There are 3 ways to turn a row about zero (a turn may also mirror it). The second row of each pair is the first, turned, with some noise.
Known pairs, each followed by its turn:
[-38 -32   3  18  14]
[-17  24   6  53  14]
Q21

[-33  -8  -3 -54 -23]
[-13 -15  51  24  29]
Q351

[  2 -17   0 -16   8]
[  7 -10 -20  16   4]
Q21

[ 28 -56 -24  -5   6]
[-19  13 -62  16 -15]
Q21

[ 21  -3  22 -36  -5]
[-41  -3  11  26 -20]
Q351

[ 18 -27  -8   0  18]
[  4  33  10  14 -25]
Q351

[ -3 -17  13  -7   1]
[ 11   7   3 -22  -1]
Q194

[15  6 -7 10  1]
[-3 -6 -4 13  3]
Q194

[  0  -2  -1  20 -22]
[ 13 -14 -20   9   9]
Q351

[ -5  -4   7   2 -13]
[ -4 -13  -7 -12  -3]
Q194

[ -5  17 -21 -18 -18]
[ 10 -27  20  -5   5]
Q351

[-42 -10  -5  16  14]
[-2 15 25 35  2]
Q21

[ 15  21 -12  56   7]
[ 36  -5 -39 -31 -10]
Q351

[ 17   9  45 -36   3]
[-23  38 -18 -30  21]
Q194

[13 -7  1 -6  9]
[ -3 -14 -13   0  -6]
Q21

[-9 -1 -1 -5  0]
[7 3 4 4 3]
Q21

[  9 -18 -20 -20 -16]
[ 11  -3 -29   0 -24]
Q194

[  5  15  -3 -21   6]
[-17  23  -2   6  -9]
Q194

New pairs, each followed by its turn:
[28 -6 17 11  0]
[ 8  3 -4  5 36]
Q194

[-43   8   9  -6 -36]
[36 23 24  3 30]
Q21

[ 10 -56  51 -49  22]
[ -2 -50 -58  37  38]
Q21

[ -9 -55 -30   5 -17]
[45 30 11 41  8]
Q351

[-22 -10   5  23  31]
[26 -2 35 -2  7]
Q194

[  1   4 -13 -47  16]
[-17   0  52  -4 -18]
Q351

[-10  13   2   2   5]
[ -1  -3   1 -11   8]
Q351

[ -9  -9   7  28 -52]
[ -8 -56 -16 -18   2]
Q194

[  7  18 -23  -5  29]
[ 1 23 13 36 -8]
Q194

[12 -9  9 13  5]
[  1  10 -17   3  -6]
Q351

[ 35  -3  15  -9 -23]
[ -1  -5 -27 -26  15]
Q21

[-23  -3  20  19 -28]
[ 4 25 14 -7 37]
Q21

[-20  -1   0  -8  10]
[11 -5  8 20  5]
Q21

[-33 -26 -28  24 -20]
[44 11  0  9 30]
Q351

[-56  12 -14  13  17]
[  1 -11  49   0 -34]
Q194

[-49 -52   5  21 -35]
[  2  65 -11  33  42]
Q21

[ 56 -34   8  -1  14]
[-35 -19 -52  -8 -12]
Q21

[ 5 23 -1  1 -4]
[ 12  -8  16 -18  -3]
Q21

[-8 15 -8  2 23]
[-1  5 18 18 -2]
Q194

[-10  -1  44  37 -10]
[-33   8  17  -5  45]
Q21

[ 13  56  -6 -20  -1]
[-16 -46  18 -33 -18]
Q351

[ 49  17 -10 -15 -15]
[  7 -21 -23 -48 -21]
Q21

[ -8 -22   5   6   1]
[ 19  -8   3 -16   2]
Q194

[-11  -5   1 -13   0]
[ -2   6   6 -13 -12]
Q194

[-13  12 -44 -42  16]
[ -1  31  -3  29 -52]
Q194

[-40  -7   8 -56  34]
[ 42 -40   0  55   9]
Q21

[ -2  19   2 -49  26]
[ 32 -49   2  11 -15]
Q21

[-17  -1 -11  27  -9]
[ 19  -2 -10  -9  21]
Q351

[ 27 -12  -5 -16 -11]
[  3   8 -33   2   6]
Q194

[ 19  25  17  11 -22]
[ -7  -5   8 -39  13]
Q21

[-5 -5 50 -7 18]
[-47  23  -8   0  12]
Q351

[ -2  25  53 -56   0]
[ 36 -59   2  -9  39]
Q21

[ 25 -13  10 -23   1]
[-22   0   4  22 -25]
Q351

[  9   0 -32 -36  -4]
[ 35   0 -17  -2 -26]
Q21

[ -2  -5  -8  33 -37]
[ -9  46   6 -24   9]
Q21

[18  0  3 -3 48]
[16 36 17 17 19]
Q194

[-21  -7 -32 -14 -10]
[ 30  22  -6  16 -16]
Q21

[  0  28 -13  40 -27]
[-23 -46   9  27   7]
Q194

[ 10  -6 -23 -48  -5]
[ -6 -12  46  18 -22]
Q351

[22 -9 -7  0 -6]
[  8   2  -1  18 -19]
Q351

[ 34 -36  -4  -3 -26]
[  9   1  -6  55 -21]
Q351

[  4   7  10 -44 -17]
[-35 -25  26  13  -4]
Q351

[17  1 21 51 13]
[  7  21 -56 -13 -11]
Q351

